The rows are grouped in 4 different ways at once. Each group adds its own fixed numbers to the row, and there is some noise. The rows also spread widely along 10 directions, which tell nothing about the answers.
(in the rows, 128 means zero)
Known rows, each followed by its group in each grouping:
[130 116 110 129 144 131 113 141 126 146 119 100 116 121 103 137 159 126
 113 102 136 113 134 143 151 125 136 138] => j627 j154 Kobar (4)
[152 186 133 111 135 110 144 155 130 161 118  83 126 130 147  99 169 122
 100 143 160 164 140 114 123 123 114 113] => j374 j406 pav (4)
[147 152  92 114 135 127 134 120 162 130 142 121  97 133  91 132 164 138
 123 131 159 153 118 135 141  89 110 148] => j90 j508 zos (2)
[128 142 141 134 116 115 140  87 133 100 123 138 136 165 139 104 176 103
 143 144 147  91 112 159 128 114 113  82] => j374 j302 raza (2)
[ 84 130 154 155  87  98 144 149  82 141 112  80 138 163 141 120 111 128
 117 134 126 104 148 155 121 125 138  79] => j90 j913 zos (1)
[138  98  86 138 133 145 123 141  84  83 144 168 158 138 119 160 100 121
 130 104 134 113 104 124 121 101 128 111] => j247 j913 Kobar (3)
[133 124 121  89 185 118 119 136 135 135 143 129 110 103 147 171 123 177
 107  97 153 129 116 122 177 152 117 206] => j627 j302 raza (3)
[116 117 103 146 152 115 122 138 120 122 146 115 126 133 125 134 114 114
 126 130 127 118 109 128 132 133 142 140] => j247 j508 Simut (1)
[ 73  95  92 169 130 159 154 139 178 160 148 127  97 122 136 153 112 125
 146 139 144 132 105 125 127 110 112 127] => j627 j154 Simut (0)
[109 130  99 138 129 140 132 122 156 117 159 136 120 148 111 125 141 113
 138 147 140 137 114 117 117 106 117 113] => j90 j406 pav (0)
[119 110 111 128 158 138 127 148 116 145 148 104 142 132 158 138 131 136
 117 118 105 131 114 101 134 149 127 147] => j90 j913 pav (1)
[104 126  80 148 152 113 150 152 121 129 145 156 130  99 136 138  82  99
 132 155 135 134  86 100 138 107 139 123] => j627 j406 pav (3)
[182 161 117 124 127 105 138 112  93 101 124 135 164 148 124 101 182  94
 115 142 145 123 116 124 111 117 129  83] => j627 j302 Simut (3)
[118  82  97 147 181 145 100 111 157 140 182 109 130 139 121 128 161 138
 149 131  94 130  99 103 136 157 137 142] => j247 j406 Simut (0)
[107  70 122 173 137 149 118 131 103 177 100  73 122 138 128 134 167 136
 132 106  89  98 123 154 141 135 127  95] => j374 j913 Simut (1)
[ 81 176 131 154 106 103 149 171 150 189 116  39  82 156 119  96 141  83
 107 163 154 130 148 136 126 137 132 101] => j627 j154 zos (1)
[105  98 103 145 117 168 110 136 123 124 156 106 123 158 111 146 129 125
 129 127 133 128 142 115 107 130 105  99] => j374 j302 Simut (0)
[152 200  86 120 118  98 169 130 151 119 117 143 121 131 111 108 161  73
 132 178 184 145 104 122 115  74 116 103] => j90 j302 raza (2)
[116 113 121 139 134 165 154 138 150 178 123  81 106 128 174 159 144 138
 116 111 140 142 116 119 136 130  82 138] => j90 j302 Kobar (2)
[127 120 115 132 148 151 118 158 125 156 124  86 117 152 134 127 161  77
 118 128 133 107 126 104 127 146 112 134] => j90 j406 raza (0)
[102 160 116 146 141 102 139 129 169 126 176 114 126 140 136 105 120 106
 125 166 162 148  94 119 120 120 135 118] => j374 j508 Kobar (3)
[252 201  81  58 146 141 129 137 129  81 146 167 174 134 105 126 208 144
  98 106 185 196 127  95  93  79 104 141] => j90 j913 Kobar (4)
[ 86 141 130 139 131 134 157 142 168 111 180 129 125 157 184 122  81 106
 129 152 160 139 108 105 112 131 102 134] => j247 j406 zos (4)
[104 131 110 131 130 140 111 131 143 109 187  94 138 161 128 109 128 110
 128 155 118 141 132  95 110 147 119 104] => j247 j302 pav (4)
[143 154 147 121 140 109 156 151 107 165 106  95 129 125 175 122 148 127
  99 123 149 139 124 118 140 137 112 133] => j90 j406 pav (3)
[109 104 100 154 135 131 129 148 131 165 147  88 128 113 129 135 127 133
 127 144 118 151 110 108 123 120 126 112] => j90 j508 Simut (3)
[ 98 138 145 138 117 124 136 116 145 119 148 118 135 168 141 111 146 122
 135 142 140 105 121 145 121 130 125 108] => j627 j913 raza (0)
[188 154 125 121 105 122 130 107 103 108 120 127 170 169 106  98 216 136
 132 131 142 134 142 139  91 106 129  57] => j247 j154 Simut (0)
[ 96 105 112 142 118 138 130 141 125 137 158 105 130 139 134 141 109 139
 128 132 128 132 137 114 116 134 124 121] => j90 j154 Simut (2)
[150 158 112 124 117 116 148 141 115 120 130 138 149 139 125 123 148 120
 118 138 163 138 133 121 105 110 133 102] => j627 j154 Simut (0)
[114 104 130 112 148 127 110 118 157 165 162  84 129 113 125 139 168 233
 125 111 102 174 137 131 153 130 124 148] => j90 j913 pav (4)
[142 161  89 115 152 107 129 145 148 129 142 112 103 120  96 128 146 108
 107 138 166 148 130 117 137 116 129 166] => j90 j302 Simut (4)
[119 136 105 138 130 128 133 150 141 150 144  98 110 134 119 131 132 123
 118 138 151 154 125 112 118 120 116 126] => j90 j406 Simut (3)
[132 111  72 132 118 143 120 128 127 107 132 154 132 112  82 163 132 155
 139 120 152 151 121 140 127  62 117  89] => j374 j302 Kobar (4)
[125 160 130 116 139 127 163 139 158 126 145 143 132 134 176 132 122 132
 119 136 173 142 100 121 124 118 102 146] => j627 j913 raza (3)

New rows. What belongs after each?
[152 142  88 134 159 143 122 154 114 113 117 129 101 148 107 130 144  50
 103 110 158  98 118 122 129 132 122 160] => j627 j406 Simut (1)
[158 142  82 139 142 125 140 130 133 147 135 114 136 122 115 115 176 104
 127 154 134 152 100 104 118 112 123  96] => j627 j302 Simut (3)
[174  97 107 125 119 170 114  96 110 117 116 133 168 138 120 127 214 154
 143 113 102 135 124 131 115  90  94  47] => j374 j302 pav (4)
[197 169 100  76 159 131  95 148 104  96 146 129 145 147  93 123 177  98
  99 116 158 127 136  99 121 134 127 157] => j627 j508 raza (0)
[132 145 118 130 162 137 147 156 141 169 118  91 106 129 166 130 145 114
 113 122 138 141 109 110 140 141 107 149] => j247 j406 pav (1)
[123 129 112 160  65 163 123 115 149 135 115  87 111 161  71 111 190 120
 134 138 142 145 150 167  93  67  93  38] => j627 j508 Simut (4)
[153 130 109 129 144 126 133 127 106 106 132 137 152 133 143 122 148  96
 121 134 142 115 116 116 120 122 123 112] => j374 j302 Simut (4)
[185 139  50  99 166 139 112 171 111 124 107 154 133  94  82 143 162 100
 124 122 156 136 120 100 135  85 132 135] => j374 j154 raza (4)
[125 127 111 150 135  94 124 114 106 150 136  86 139 130 108 105 164 122
 133 160 109 124 123 127 134 133 152  87] => j374 j302 Simut (2)
[183 129 119 108 115 150 140 137  77 100 103 152 163 158 144 145 161 135
 112  89 142 119 130 133 111  99 100 106] => j90 j913 zos (1)
[105  94 164 141 121 174 145 126 137 148 141 100 154 169 206 137 149 155
 139 114 117 116 118 124 110 149  86 100] => j247 j913 raza (0)
[118 140 123 135 129  93 136 127 104 128 122 123 137 132 121 116 135 112
 130 144 131  99 118 148 145 121 150 117] => j627 j913 raza (2)
[173 155  95  95 120 142 131 151 108  89 104 164 131 135 110 158 139 122
 112 101 181 133 129 135 115  75  98 131] => j90 j508 raza (1)
[ 99  80 137 128 147 156 131 135 118 119 134 152 132 135 170 174 102 162
 131  90 141  93 117 141 147 131 107 154] => j374 j913 raza (0)
[182  76  72 121 171 144  99  97 120 100 139 173 158 105  89 146 190 157
 150 101 102 131  97 124 141  92 134 131] => j90 j406 Simut (4)
[110 123 133 153 108 177 139 128 151 130 126 107 101 180 145 133 154 115
 118 104 156 118 133 154 104 121  80 113] => j374 j913 Simut (1)
[140 164  86 137 134 114 153 152 134 140 143 118 134 133 118 106 143  89
 120 165 147 149 101 103 119 102 130 104] => j627 j913 zos (3)
[130 100  68 136 151 146 139 123 148 150 169 142 164  88 140 145 138 171
 154 160  99 189  79  76 121  96 115  81] => j627 j302 pav (3)
[119 152  61 154 116 133 149 151 143 118 143 139 133 130 106 120 115  83
 145 174 141 159  94 107  98  70 122  72] => j247 j508 pav (1)
[129 104  60 152 167 146 132 140 141 171 137 108 120 103 118 127 159  93
 144 153  97 143  85  85 140 113 127 121] => j90 j406 pav (2)
[122  92 116 149  98 200 102 145 120 121 125  81 116 178 114 140 159  79
 110  91 133  98 146 135 104 118  80  96] => j90 j508 Kobar (4)
[115 119 100 148 145 129 132 116 152 123 138 123  86 142 105 139 140 114
 128 123 153 114 109 148 148 121 116 146] => j247 j302 Simut (3)
[101 141 127 139 134 149 153 133 172 141 127 113  83 143 146 128 142 120
 113 118 166 124 122 152 144 110  92 151] => j374 j913 pav (4)
[108 110 100 154 135 144 118 138 147 154 174  87 136 142 122 113 145 137
 135 153 114 159 116 101 106 131 125  94] => j374 j913 Simut (3)
[138  99  51 165 138 150 141 171  94 144 107 129 142 114 114 143 128  66
 133 137 113 122  97 100 110  91 133  99] => j90 j913 Simut (1)
[133 166 129 123 117 108 147 134 123 131 134 106 148 150 142 107 157 138
 116 141 137 151 128 127 110 115 125 102] => j90 j913 pav (1)
[124 120  93 105 173 135 121 138 145 135 177 133 138 109 139 150 119 166
 129 128 124 151 106  97 143 137 129 176] => j627 j913 raza (2)
[152 131 133 116 143 121  89 145  79 123 135  87 140 156 108 120 158 121
  98 102 133 115 146 124 132 154 137 117] => j374 j406 Kobar (3)
[119 124  89 155 121 131 114 150 119 129 131  96 113 140  80 119 138  88
 130 142 131 127 135 128 117 107 133  98] => j247 j406 Simut (4)
[116 131 156 114 140 114 113 127 120 123 145 106 110 158 133 132 129 162
 107 104 153 118 143 146 150 148 117 145] => j374 j406 zos (3)
[126 135 119 140 135 139 168 136 134 146  83 135  96 114 146 144 145 112
 110 104 160 106 111 164 161  90 102 150] => j627 j913 pav (4)
[ 93 104 101 164 139 160 155 131 196 178 133  96  88 122 141 138 153 128
 136 129 139 143 102 138 135 104  96 146] => j90 j913 Simut (4)
[121 132 136 138 120 147 162 145 132 146 134 117 132 132 177 148 117 135
 111 122 162 140 122 122 113 121  97 129] => j627 j508 Simut (0)
[124 148  89 153 130 104 151 170 108 201 107  49 109 108 119 120 144  85
 111 166 128 146 129 101 132 127 136 111] => j90 j302 Simut (2)
[157 128  94 124 173 119 142 126 120 111 153 154 164 120 156 141 137 117
 131 133 133 128  82  96 133 131 139 135] => j247 j302 Kobar (0)
[167 132 123 116 150 142 128 147  97 150  97  97 132 135 149 133 179  95
 105 110 137 106 122 116 139 144 102 121] => j627 j302 raza (3)
[175 182 120 104 113 113 132 144 107 125  95 108 124 157  93 112 195 107
 102 124 173 129 144 146 120  97 115 109] => j90 j913 raza (3)
[158 158 115 118 121 150 140 149 105  88 108 151 121 164 125 147 135  96
  98  89 189 109 131 152 115  98 101 133] => j374 j913 Kobar (1)
[ 83  91 124 150 136 124 131 120 142 152 168  96 138 137 154 134 121 154
 140 148 101 134 105 109 138 142 122 104] => j90 j302 zos (3)
[156 180  83 167 122 104 207 147 110 132 110 153 165 124 171  85 139  14
 133 196 152 125  69  98  90  86 135  70] => j627 j913 Simut (2)
[ 48 125 122 189 125 101 158 139 164 172 136  79 106 137 147 116 111  95
 137 163 125 116  94 146 133 123 147 107] => j90 j913 Kobar (1)
[ 94 122  92 146 114 145 121 154 145 155 134  95 101 134  87 137 134 129
 132 141 137 142 127 134 127  99 114 100] => j627 j913 raza (3)
[165 132 109  88 143 168 124 147 114 116 141 141 128 131 131 164 139 177
  97  81 155 158 138 117 132 118  88 162] => j627 j913 pav (3)
[162 130 109 107 132 174 146 157 134 142 112 135 147 119 165 146 161 128
 123 110 155 145 123 106 112 104  83 115] => j627 j154 raza (4)
[134 162 100 127 125 135 171 166 134 166 121 113 126 120 148 136 138 124
 111 144 158 166 120 102 116  97 107 123] => j90 j913 pav (0)
[167 118 103 104 157 163 144 148 124 106 114 171 148 123 172 152 148  96
 122 100 158 104 107 105 127 113  96 155] => j90 j154 raza (4)
[152 140 107 107 144 139 133 152 114 136 121 119  94 122 117 166 121 161
 104  91 170 148 143 134 145 120 105 180] => j247 j406 Simut (2)
[121 147 146 117 136 113 152 121 125  89 141 154 135 134 171 147 101 128
 105 108 176 107 117 146 142 126 117 156] => j627 j302 Kobar (4)
[111 131  72 138 143 156 164 145 176 161 138 129  99 108 136 157 129 120
 133 149 153 165  98  98 131  93  94 137] => j90 j302 pav (0)
[ 81 115 110 162 128 116 133 154 128 160 117  92  78 117 106 148  98 122
 112 125 158 118 127 156 154 111 128 137] => j374 j508 Simut (3)
[139 146  98 145 116 129 175 132 134 135 124 149 138 122 153 130 131 111
 137 152 157 155  99 115 105  84 107  99] => j90 j406 Simut (2)
[ 99 151 105 165 114 133 150 146 176 179 144  62 100 157 111  98 172  90
 127 169 141 153 124 119 102 117 118 101] => j90 j913 Simut (0)
[178  94  86 100 163 186 109 153  87 108 124 154 129 125 129 179 132 144
 110  66 136 131 123 103 142 119  87 158] => j247 j406 pav (3)
[108 109  96 150 145 142 126 138 134 132 135 121 116 119 127 128 127  94
 127 135 128 113 106 124 141 109 121 122] => j374 j508 pav (4)
[ 92  85 130 155 144 114 131 132 115 171 116  92 150 122 157 131 146 145
 147 134  85 105 102 135 145 134 145 101] => j90 j913 raza (1)
[141 106 165 113 154 130 151  77 167 129 120 154 127 126 179 143 185 201
 132  81 144 107 106 176 173 122 103 159] => j627 j154 zos (4)
[163 152 111  89 129 125 105 161  78 107 130 110 138 127  97 155 125 146
  85  94 161 140 165 122 132 124 127 144] => j627 j302 Kobar (4)
[133 157 145 113 156 103 146 138 144 151 131  97 114 119 161 125 141 138
  98 121 157 128 120 137 161 136 123 173] => j627 j508 zos (4)
[149 114  80 140 147 174 123 168 127 164 115  87 107 125 110 136 167  97
 109 114 136 138 130 112 124 112 103 132] => j374 j913 Simut (4)
[120 130 120 124 157  99 136 109 156 139 139 147 134 109 126 132 154 167
 150 143 137 136  96 139 151 109 140 129] => j627 j406 raza (0)
[149 157 118 126 131 109 138 134 107  98 116 143 151 149 138 114 144  85
 129 139 150 104 105 134 117 108 130 101] => j247 j508 raza (1)
[152 179 123 141 108 131 164 156 121 134 105 107 120 153 151 107 146  64
  99 144 189 133 121 127  98 103  96  94] => j374 j508 Simut (3)
[125 139  46 156 148 109 114 134 157 130 158 127 132 108  56 104 154  79
 151 179 123 154  91 108 122  80 164  88] => j627 j406 Kobar (4)
[ 88 115  88 159 135 140 133 180 136 167 123  89 109 116 130 134 102  79
 138 154 130 127 114 105 128 113 121 107] => j247 j406 raza (4)
[128 125  83 133  97 164  96 149  85 100 139 108 121 165  67 128 128  83
 115 128 133 117 155 121 106 102 112  81] => j374 j508 pav (2)
[110  96 112 162 160 143 117 115 153 152 133 103 106 142 127 122 169 112
 140 123 114 110 100 139 139 134 124 123] => j374 j406 Simut (1)
[125 117 124 136 139 133 143 114 139 138 128 122 135 137 157 135 155 153
 138 127 128 132 105 135 135 116 108 100] => j374 j302 zos (1)
[106 129 103 135 125 144 120 111 174 115 172 125 121 147 103 115 155 150
 139 142 134 152 124 136 120  99 114 106] => j374 j913 pav (4)
[118  96  73 154 135 139 139 134 115 119 132 152 142 117 116 161 117 102
 141 133 132 116  94 114 129  93 130 106] => j90 j302 Kobar (0)
[216 149 123  92 124 149 106 126  92 106 122 114 151 161 108 126 208 136
  92  88 153 143 148 125 105 119  97 119] => j90 j508 Simut (3)
[ 64 107 110 159 150 137 158 129 188 174 163  99 101 116 173 140 111 135
 138 158 125 150  87 105 145 132 102 135] => j90 j302 pav (3)
[103 127 112 165  98 132 138 133 136 146  96 101  95 146  91 115 156  97
 138 141 146 114 129 165 131  76 113  66] => j374 j406 zos (4)
[128 103  75 126 139 170 131 158 125 129 142 143 128 122 123 171 108 150
 126 106 132 147 114 112 126  97 105 136] => j627 j913 zos (1)
[118  79 106 159 151 145 112 135 116 159 135  91 140 116 129 127 150 119
 135 128  89 121 115 114 134 137 135 106] => j627 j406 Simut (4)
[102 165 125 138 124 105 157 164 123 132 126 106 118 141 152 108 105  74
 110 150 161 114 132 120 127 130 133 124] => j247 j154 pav (4)
[133 126 131 142  87 180 109 165  88 144 108  60 120 184 119 126 156  91
 100 103 136 120 171 127  86 140  88  77] => j627 j406 Simut (1)
[124 133  73 146 118 173 158 137 154 112  97 168  80 127 107 161 128  86
 124 111 178 120 101 156 132  56  82 128] => j627 j508 pav (1)
[122 108 107 126 139 150 116 142 118 120 145 135 113 132 111 164 115 143
 116 100 150 127 137 128 134 126 118 157] => j627 j406 Simut (0)
[ 86 145 151 175 110  91 122 111 134 132 128  62 105 174 107  65 167  49
 120 164 136  76 133 168 126 139 147  85] => j374 j508 Simut (4)
[142 100 114 125 136 139 107 118 107 117 130 118 136 132 111 141 161 153
 123 106 126 123 140 138 134 123 120 115] => j374 j302 Simut (4)
[141 143 152 136 116 123 153 133  91 113 130 128 166 163 186 106 132  90
 116 138 142 108 113 115 109 135 111  80] => j627 j406 zos (3)
[ 11 106  84 197  96 137 133 150 175 161 153  80  75 136  82 120  86  95
 149 178 124 129 126 147 128  88 130  78] => j374 j913 pav (4)
[139 108 132 128 144 119 116  98 117 123 148 116 144 137 127 130 165 166
 125 117 119 125 120 138 139 142 127 116] => j627 j302 Simut (3)
[151 101  61 149 125 155 129 132  91 110 133 140 150 132 102 142 136  93
 144 140 116 125 109 103 109  98 119  78] => j247 j302 Simut (2)
[108 112  77 152 154 130 165 149 138 159 116 153 122  91 144 147 118 112
 143 146 141 126  87 113 146  92 132 119] => j374 j154 pav (0)
[173 117  87 144 123 196 131 158 109 160  82  98 128 137 126 119 202  66
 121 118 125 131 124 106 106  91  78  63] => j374 j406 pav (4)
[140 137 118 124 163 112 129 138 119 128 137 118 130 142 143 125 138 121
 123 123 131 123 109 119 144 141 134 143] => j247 j406 zos (1)
[119 127 110 143 145 126 143 116 169 133 141 133 127 132 144 118 157 103
 142 152 142 123  79 127 131 106 112 116] => j90 j508 raza (3)
[130 122  92 116 146 135 131 148 123 128 130 141 128 118 127 154 128 145
 122 113 138 138 123 117 137 111 123 143] => j90 j154 pav (1)
[134 121 101 115 113 163 127 107 126  94 163 153 148 147 127 146 135 167
 137 126 136 156 129 115 108 101  90  89] => j374 j302 pav (2)
[125  99  48 145 139 151 101 133 119 113 142 131 106 132  56 144 139 101
 140 133 117 124 112 119 140  97 125 102] => j247 j302 pav (3)
[148 182 125 128 108 122 161 134 139 140 121 102 115 161 134 105 164 110
 122 147 167 149 127 131 114 103 100  95] => j247 j406 zos (2)
[ 99 114  91 142 100 141 143 151 119 146 166 115 151 122 123 145  94 171
 141 156 116 173 126 103 107  94 121  76] => j627 j913 zos (2)
[ 97 160 150 154 133 122 179 145 182 192 130  70  91 141 184 118 139 127
 120 150 169 155 114 126 124 140 102 138] => j247 j406 Simut (0)
[108  55 120 157 145 176 102 137  95 129 122 112 136 147 153 144 132  82
 132 105 103  63 104 125 138 143 106 104] => j374 j508 raza (3)
[116 106 118 119 153 140 138 158 110 151 120 128 130 110 170 162 106 142
 125 111 142 113 121 115 149 134 116 149] => j374 j154 raza (2)
[ 77  92 129 141 118 161 110 119 143 102 175 121 125 149 134 141 101 141
 128 118 121 115 132 135 126 129 105 123] => j627 j508 pav (4)
[124 151 116 110 103  87 158 149  94 117 125 149 141 110 129 163  82 185
 115 134 172 160 136 133 135  83 123 109] => j90 j302 zos (3)
[110  73 100 140 146 157  87 130 127 123 169  98 124 145  92 144 139 161
 132 105  99 127 139 129 134 139 130 139] => j247 j913 Simut (4)
[ 88 142  85 114 124  96  79 168 105  85 155 126 107 140  37 132  84 104
 120 140 162 104 169 138 138 114 169 133] => j374 j154 raza (4)
[120 163 123 135 117 127 148 143 141 147 115 105  90 141 120 122 141 110
 108 132 169 139 129 141 134 107 103 118] => j627 j406 pav (3)
[ 82  88  93 151 124 159 131 150 123 142 133 125  97 120 110 168  91 143
 124 109 130 122 121 141 150 102 109 133] => j627 j913 pav (3)
[110 125 120 139 108 126 151 127 108 108 126 151 133 145 126 146 112 150
 132 122 147 120 127 153 128  92 120 105] => j247 j913 pav (0)
[136 121  97 135 167 131 148 126 164 182 140 105 123  96 143 144 167 161
 132 141 130 167  97 106 142 124 121 141] => j627 j302 Simut (0)
[106 112 124 131 127 149 104 142 134 152 149  73  97 142 100 148 137 158
 107 107 139 136 154 138 134 141 116 149] => j627 j508 Simut (0)
[170 133 122 114 121 150 127 143  87 113 109 130 133 142 122 152 150 135
 101  92 168 123 147 140 117 107 103 123] => j374 j508 Simut (0)
[ 97  89 123 153 118 156 105 135 131 151 146  71 119 138 116 132 141 139
 122 119 112 127 142 136 123 132 114 107] => j627 j508 Simut (4)
[ 84  96 103 157 118 125 125 162 112 181 117  56 111 116 111 141 121 125
 124 142 107 127 139 122 146 118 128  97] => j90 j302 zos (4)
